The rows of a group lie close to one hidden flat surface of 11 dimensions, which passes through zero. Surfaces can cross.
(in the rows, 128 means zero)
Some rows, each with its group after it:
[161 140 128 156 123 172 103 126  86 189 107 207  69 104 135 140 148]  z99
[127 129 103 113 168  75 123 124 154 119 102 102  96 121 169 130 119]  z568
[127  80 101 102 155  57  99 109 105 137  97 128 129 108 133 112  97]  z99
[145 129 138 113 156 172 125 132 112  97 153 131 216 107 113 115  27]  z206
[192 157 115 115  80 101 182 106 181 115 129 117 107 148  69 132 195]  z512
[143  97 133 150 122 152  65 125  53 129 115 132 195  95 184 131 111]  z205
[157 148 121 153 135 116 119 113 114 102 161 186 126  80 124 149 102]  z205
[ 76 121 134 158 122 142 133 116 158 168 116 102  27  88 145 129 115]  z568
[ 94 123 172 130  78 176 137 114 166 147 119 104 150  85 111 128 123]  z206
[135 131 103 185  57 166 108 148 139 142 138 169 131 150 116 109 104]  z205
[132 143 135 117 116 129 129 122 147  91 166 149 136 153 138 126  97]  z568
[146  82 118 128 118  92 153 117 128 138 101 175 103 117 124 117 141]  z99
[128 145 152  95 144 146 152 141 124 121 126 117 159 150 106 164 170]  z205
[169 175 121 194 126 108 160 130 114  60 148 166 214 105 112 136 130]  z512
[134 127 106 133 150 105 147 139  94 126 112 111 139 156 110 137 162]  z206
[135 121 107 126 110 129 105 126 116 157 127 124 124 135 117 103 102]  z206
[105 157 118 124 123 103  66 122 120 118 149  98 170 117 136 134 115]  z206
[139 112 139 144 144 145 203 161  81 110  97 131 173 185 106 148 192]  z206
[129 143 115 117 118 101 104 106 125 157 155 121 116  80 119 125 110]  z512
[134 148 160 160 128 146 227 145 129  66 156 148 201 125  99 154 131]  z512
[137  80 155  79 125 141 163 104 163 107 139 133  77 141 130 131 116]  z512
[153 143 100 121 115  89 101 108 147 118 156 141 115  99 126 140 111]  z99
[120  78 145 137  98 141 111  83 129  74 129 107 132 143 121  99  95]  z205
[ 83 114 169 119 132 171 130 116 103  94  86 112 179 136  69 188 149]  z512
[138 163 110 100 112 129 109 141 193 144 130 121 139  98 134 170 122]  z206
[122 117 137 146 161 120 143 121 127 153 104 128  83 104 150 101 131]  z205
[158 138 127 140 136 134 142 138 127 119 142 178 127 110 146 142 112]  z206
[115 173 128 114  83 144 114 134 151 145 140 134 106 182 107 135 147]  z568
[118 147 130 125 216 190 133 184 126 144  85  92 153 110 147 170 135]  z568
[112  90  85 152 142  50 159 124 115 145 126  88 129  65 131 104  82]  z206
[180 134 139  88 138 104 181 122 153  80 114 169 126 185 116 152 182]  z568
[139  79 110 118  85 147 108 108 135 155 137  93 133  69  56 152 126]  z568
[127 153  56 127 155  51 109 170 150 100 136  88 160 164 158 125 107]  z512
[146  99 136 154 139  83 150  96  83 117 138 173  85 113 124 115 166]  z568
[114 118 142 128  94 129 141 128 125 131 141 158 124 157 106 114 141]  z99
[134  93 142 137 117 148  92 101 119 136 116 132 104 124 155  94 114]  z568
[124 134 140 148 142 121 179 126 110 106 161 155  75 146 129 143 164]  z99
[129 117 134 185 138 143 117 134 117 164  80 124 137  47 170  99 136]  z99
[124 167  98 145 120 112 137 154 127 160 122 104 168 100 105 143 141]  z512
[130 130 130 126 104 157 115 133 103 147 138 165 134 155 119 121  98]  z99
[121 154 165 107 123 110 124 100 135 109 103 142  99 184 150 114 158]  z568
[119 139 125 161 159 138 120 133  94 166 119 139 104  73 117 149 149]  z568
[112  89 164 176  92 154 135 108 105 132 119 138 161  65 164  98  91]  z206
[161 127 119  52 145  97  60 104 145  60 143 167 205 165 112 138  79]  z99
[ 95 153 125 107 165 132  31 115 106 166 107  64 171  83 158  89  74]  z205
[153 116 104  84 142  86  93 117 161 109 136 124  92 157 168 104 107]  z205
[157 107 152 113 133 132 128  89 153  61 132 138 181  73 130 135  86]  z99
[131 147 111 119 178 120  94 149 120 130 127 131  97 180 155 122 145]  z206
[156 160 109 181 146 103 172 142 121 138  95  93 167  81 124 117 163]  z512
[124 118 156 171 166 183 157 127 141  90  96 140  88 152 117 117 133]  z205
[121 166 131 137 117 163  82 107 114 157 103 119 151  83  67 159 140]  z205
[117 144 143 114 136 130 161 121 139 126 111  35 158 129  98 109 171]  z512
[151 174 117 121 176 101  89 125 101 119 120 139 156 105 149 150 122]  z568
[ 82 175 118 138 121 140  94 150 106 196 119  34 195  98 110 101 120]  z512
[120 201 127 199 134  94 120 140  66  70 204 183 165 165 123 106 145]  z512
[121 125 133  99 150 115 105 139  94 122 141 105 170 144 156 143 144]  z205
[140 114 188 111 213 161 159 111  96 124  77 133 100 100 152 146 183]  z205
[153 123 137 130 120 133 126 121 142 122 118 167 152  97 133 130 119]  z99
[135 148 119 138 137 185 136 173 107 139 156 150 146 155 169 130  59]  z99
[125 122 143 132 120 142 130 122 144 148 125 137  99 109 132 120 126]  z206

New rows, each followed by its group:
[149 117 103 132 149 137 105 132 141 119  80 114 106 136 130 150 155]  z205
[141 103 132 137 156 120 116  98  69 129  95 133  96 132 115 124 166]  z206
[139 134 115 131  71 110 111 119 118 170 155 162 120 105 124 118 125]  z205
[110 160 126 118 110 117 104 135 151 173 153 142  65 174 119  76 131]  z205
[163  90 137 108 136 154 162 121 121 122  87 118 156 125  86 151 177]  z568
[124  97 139 109 139 178 151 126 171  66 195 113 112 114  78 181 106]  z568
[144 104 152 120 141 155 142  92 152 119 150 144 127  34 118 109  15]  z206
[116 148 144 126 162 170 126 163 115 150 109 123 149 151 155 118 135]  z205
[160 129 164  91 147 119 143  79 149  64 107 149 104 142 143 139 138]  z568
[ 63 115 177 144 143 109 185  97 104 142  47  35 175  66 134 108 127]  z568
[106 149 114 143 121 112  88 141 139 170 144 140  69 129 166 108 130]  z206
[179 172  94 138 172  64 143 110 122 106 113 141 115  80 100 182 188]  z512
[120 118  49 191 103 126 127 169 149 151  63  84 122 121  90 165 149]  z205
[124 130 103 128 144 108 134 111 208  83 124  84 109 104  89 113  62]  z205
[163 119 114 144 119 113 113 114 108 124 107 159 119 108 139 138 152]  z206
[148 112 116 120 139  96 160 140 151 133 156 123  61 163 178  80 130]  z512
[143  92  88 149 140  68 121 125 144  45  94 135 144 158 149 140 119]  z512
[125  93 182 144 104 168 148  97 106  84 141 158 107 169 118 113 146]  z205
[119 122 138 121 125 139 146 127 129 115 125 142 129 140 107 154 144]  z512
[111 113 147 101 122 123  71  91  67  94 171 191 146 177 106 106  78]  z99
[106 136 149 140 125 127 188 127  93 119 153 130 135 149  63 141 157]  z206
[145 142  64 179 159 117 119 177 112  98 103 140 133 149 128 191 165]  z205
[107 138 141 103 111 155 112 137 151 146  87  73 156 169 128 111 132]  z568
[192 183  74 149  79  77 172 130 177 152 145 102 156  75  90 113 149]  z512
[158 129 131 103 144 145 158 111 157  33 127 110 183 128  74 202 129]  z205
[152 136  83 182 153  90 162 166 126 127  83 146 126 126 147 144 170]  z512
[ 92 152 108 125 163 111 139 177 114 153 158 150 132 126 139 165 109]  z512
[104 139 116 116 176 110 135 155 152 139  80  67 143 125 175 126 114]  z568
[157 109 182 142 166 169 147  83 134  93 124 171 124  48 149 111  69]  z205
[119 132 109 148 126 130 146 146 124 118 124 112 164 119 106 159 133]  z205
[136 103  73 156 107  59 103 106  58 168 127 134  80 147  95  80 138]  z206
[116 131 117 135 101 131 182 166 194 137 132 123 105 147 155 125 100]  z568
[100  62 133  93  93 144 143 113 157 125  60 113 131 124  79 191 133]  z512
[158 154 102 130 150  93  93 102 150 104 156 174  65 127 124 127 115]  z205
[167 131 153 109 116 174 117 118 147 125 150 165 139  99 142 127  90]  z512
[142 122 145 104 114 168  96 114 148 138  93 120  96 170 128 124 150]  z568
[182 132  97 143 156 143  89 142  51 145  69 142 183 135 124 140 156]  z206
[125 170 156 128  86 172 133 123 118 168 137 107 150 118  72 122 162]  z512
[125 166 114 132  85  99 101 135 134 135 157 154 157 150 148 103  88]  z568
[119 154 108 143 131  93 141 135 147 150 122 103 122  99 116 143 175]  z99
[126 139 139 123  75 120 140 126 139 197 156 171  97 111 131  87 122]  z205
[161  77 165 109 144 156 147  78 115  86  82 123 119 128 102 137 154]  z206
[ 88 130 175 124 168 187 119 142 121 134 123 102 116 160 141 106 131]  z206
[116 148 100 154 124 107  60 113 134  97 166 142  66 197 120  90 112]  z205
[160 103  95  85 141 104 148 127 184 147  99 125  78 100 131 165 134]  z512
[ 99 157 108 125 148  86 130 110  98 145 135  92 114  91  82 166 151]  z99
[152 191 111  89  88  65 127 106 206 113 122 143 120 125 150 144  92]  z568
[ 69  80 140 163 121 151 167 153 105 144 147  94 106 159 113  90 145]  z568
[172 126  89 108 208 126 144 149 122 131 106 136 109 129 133 135 101]  z206
[148  77 138 123 170  33 117  56  51  74 103 111 160  89 130  94 151]  z568
[ 68  87 150  91 188 144 120 139 108 162 123 111  90  94 162 148  93]  z512
[157 180 123 115  94 134  17  92  90 115 146 162 166 143 106 154 149]  z206
[125 148 117  95 122 175 105 127 113 176  94  80 113 147  86 168 142]  z99
[135 144 116 110 108  78 134 126 193  71 173 119 123 181 132 115 152]  z99
[127 103 115 190 116 106 181 160  51 135 129 157 159 158 137 101 148]  z206
[128 156  87 109 141  52  94 157 158 128 118 138 229  93 120 129 122]  z99
[146 217 130 109 176 104  94 106 114 128 159  40 134 144 116  86 182]  z512
[101 151 117 124 140 134 116 148 127 132 145  97 149 135 110 140 124]  z568
[150 149 100 121 120 198  74 176 105 214  72 124 149 163  99 137 190]  z568
[120 104  78 156 118  97 122 158 125 111 219 135 141 102 133 115  60]  z568
[100 133 135 104 104  91 175 154 130 185 168 131 111 154 142 104 149]  z205
[130 167  79 157 179 106 226 225  86 146 132 153 155 197 108 159 183]  z206
[107 111 169 159 179 151 115 103  44  90 113 105 206  77 141 122 101]  z206
[ 65 140 190 139 122 213 115 123 128 181 123 107 118  89 110 113 107]  z206
[158 154 140  69 127 145 146 143 172 112 155 133 203 119 134 142  79]  z205
[ 28 137 138 121 166 106 109 138  72 182 179  66 114 108 143  99  99]  z512
